All rows are made from the same 7 directions, up to rounding. Whole rows:
[[  4   1  -5 -15   7   5   5  11 -20  -4   5  15   6  20  12  17   3  -9
   -9  14]
 [ -2 -13  -1 -10   8  16  -3  12  -5  -7  13  -8  19 -11  -5 -17   0  -1
   19 -12]
 [ -1  13  17  11 -15 -13  -9   0   4  -1  -7  -4   9  -5  -7   9   1   2
    2  12]
 [  0  21  13   6 -23 -13  -9   9 -28 -26  14  -8  27 -18  -4  10  35  11
    2   0]
 [  7 -13  -6 -13  12  -3 -32  28  13  12 -15  -5  12 -32   2  22   1  10
   17   3]
 [ -2  18 -15 -18   1   6   3  10 -27  -2  11   9  10  -3  -1  -4  20  -6
  -16   2]
 [ 10  12 -11  11  19  -5  -4  -9 -18  -3   4  14 -15 -39  14   9  15  -3
   -9 -22]
 [  5  -7 -19  17  14  -6   2 -23  14   5  -4  -3 -38 -31   8  -8   5  12
   -5 -34]
 [  6  -2  21  13  15   7  14  -9 -23 -18  14  18   7  14  16   9 -14 -23
    8   1]]

The start of a row, then its end:
[  9  12  -4  -9  28  13   7   7 -47 -13  19  30  12  -8  19  12   7 -26] | [-6 -3]
[ -4 -17  -4   7  -7  -3  -8  -5  31   5  -7 -24  -9 -17 -11 -17  -2  21] | [ 14 -18]
[ -3 -46 -38 -23  20  22  13  -2  33  17  -3 -12 -31  19   4 -25 -15  13] | [  3 -22]
[ -1  -3  21  10  32  26   7  -6  -8  -2  16  12  18 -17  -6 -33 -36 -37] | [ 26 -15]
[-10   8  -8  -8  -9   6  -3   4   4   5   6 -14  10 -19 -22 -32  10   5] | [  2 -11]
[-18  15   0  -2 -21   3 -18   7  24  15  -1 -33  22 -44 -47 -55   6  11] | [ 13 -15]
[-12  23  40  20  -7   5 -10  -3   9   7   1  -7  34 -23 -35 -37 -30 -26] | [23  7]
[ -1  -4  24  13 -22 -11 -13   8  -1 -25   9 -22  27 -14  -6   6  16  19] | [24 -4]
[ -8 -42  -6 -54  11  31 -30  60  35  28 -13 -21  48   8 -25 -13 -30   1] | [39 25]
[ -8 -20  -6   2   2  15  22 -17  11  -6  13 -12 -12  16  -5 -36  -9   3] | [  7 -22]
[ -5  -1  27  35 -22 -19  -1 -26  42   8 -20 -17 -17   9 -13  -6 -25   7] | [8 6]
[  5 -23   7  28   6  -4  12 -28  18 -11   0  -7 -28   2  14  -1 -11  10] | [ 12 -24]
[ -8  44  22   8   2  -5  -6  -8  19  49 -34  27  -1  11 -25  -7 -51 -46] | [-22  48]
[  1  21  19   2  -7  -7 -23  20 -15  -5   1  -1  35 -31 -11  10  10  -5] | [11 11]
[ -4  12  -6  -7  16  10  -8   4   8  26  -8   7   2 -24 -16 -23 -17 -18] | [-1 -1]
[ -7  10  11  13   6  12  23 -25  -2   2   9   9  -7  16  -8 -33 -24 -26] | [-4 -4]
[ -9  17  20  -9 -39  -9  -4  17  -8 -10   2 -11  34  28 -17   7  13   7] | [-3 33]
[  1  -3  10  18   4  -3   3 -16  12   2  -4   0 -12  -3   1  -5 -15  -4] | [ 5 -6]
[ 17  -9  10  17  19 -13 -15   0  -1  -4 -12  14 -10 -18  26  44  -5   0] | [9 0]
[ 17   8  30  23  20  -6  -7   1 -38 -29  13  23  20 -24  26  37   2 -19] | [16 -2]
[ -3   6 -19   8   6  -3   7 -23  22  23 -13   1 -37 -11  -6 -20  -9   0] | [-18 -14]
[  1 -29   0  -9 -30 -10  -2  14   5 -27   6 -27   9  29  10  25  29  41] | [12  4]
[ -5   0   6  12   3  11  31 -27  -9 -12  17   6 -12  26   2 -26 -12 -15] | [ -5 -11]
[ 13 -39  -4   7   9  -8 -24  12  18 -14  -4 -20  -3 -36  18  26  13  34] | [ 32 -26]
[ -2  42  -6  36   1 -18   2 -40   5  16  -9   6 -38 -52 -12 -25   6  -6] | [-26 -28]
[  2  -8 -21 -26 -20  -8   1  19 -10 -10   0  -5   0  33  12  30  32  26] | [-17  17]
[  3 -12 -26  -7  27  11  -2  -3  10  16  -2   3 -20 -28   3 -15  -5  -1] | [  0 -26]
[ -5  -8 -25  -9  -8   0   2  -3  16   7  -2 -16 -18  -6  -7 -17  15  22] | [ -8 -17]
[-18   9  16  11 -38  -1  12 -13   8 -16  15 -30  16  10 -30 -43  10  13] | [ 7 -8]
[  2  28  -4  39  12  -8  13 -44 -11  -4  10   8 -34 -51   0 -29  10  -8] | [-14 -45]
[ -8  30 -11 -15 -30  -3  11   7 -40 -21  23  -4  19   9  -9 -10  46  10] | [-24   3]
[ -9 -36 -19 -10 -18   4  13  -7  36   0  -2 -30 -21  33  -5 -20   2  32] | [  4 -12]
[-11  31   6 -18 -10  13  11   9 -28   2  13  12  28  22 -19 -22  -1 -26] | [-16  24]
[ -8 -22   3  11 -34 -15   8 -16  42  -1 -13 -31 -22  34  -7  -4  -1  34] | [2 2]
[  3 -13 -31 -29  16   7 -15  23  12  24 -14   2  -7 -10   2   9   2   8] | [-5  3]
[-12 -10  28  12 -29   0   8  -7  20 -12   4 -24  16  29 -19 -21 -13   7] | [19  7]
[ -4  -9   8  -4   7  11   6  -1  13  12  -5   4   2  22  -6 -11 -29 -16] | [ 6 12]
[  4  -5 -23 -35  15  18  14  19 -35  -6  15  21   8  32  18  13  12 -11] | [-16  11]
[  1 -21 -15 -36  34  31  -1  26  -3  17   3  14  15  11   2  -9 -24 -22] | [10  7]
[ 13  -2  19  24  25  -1 -15  -1 -17 -19  11   7  12 -53  14  12   1  -8] | [ 27 -26]
[-11  12   0  -5  -6   7  -9   6   8  12   1 -12  15 -25 -28 -34  -1  -3] | [ 6 -6]
[  0  25   0   3  -4  -7   0  -4 -15   2   0  10  -1  -7  -2   4   9  -7] | [-17   6]
[  6  13  -1  12  -9 -24 -13  -5   7   7 -18   2 -16 -14   6  28  11  12] | [-13   7]
[-12  23  18  25 -12  -1  14 -29   5   1   6  -5  -3  -6 -23 -41 -12 -14] | [ -2 -10]
[  1 -19  14  16  19  12   4 -11   9  -7   8  -4   1 -14   1 -18 -23  -9] | [ 27 -22]
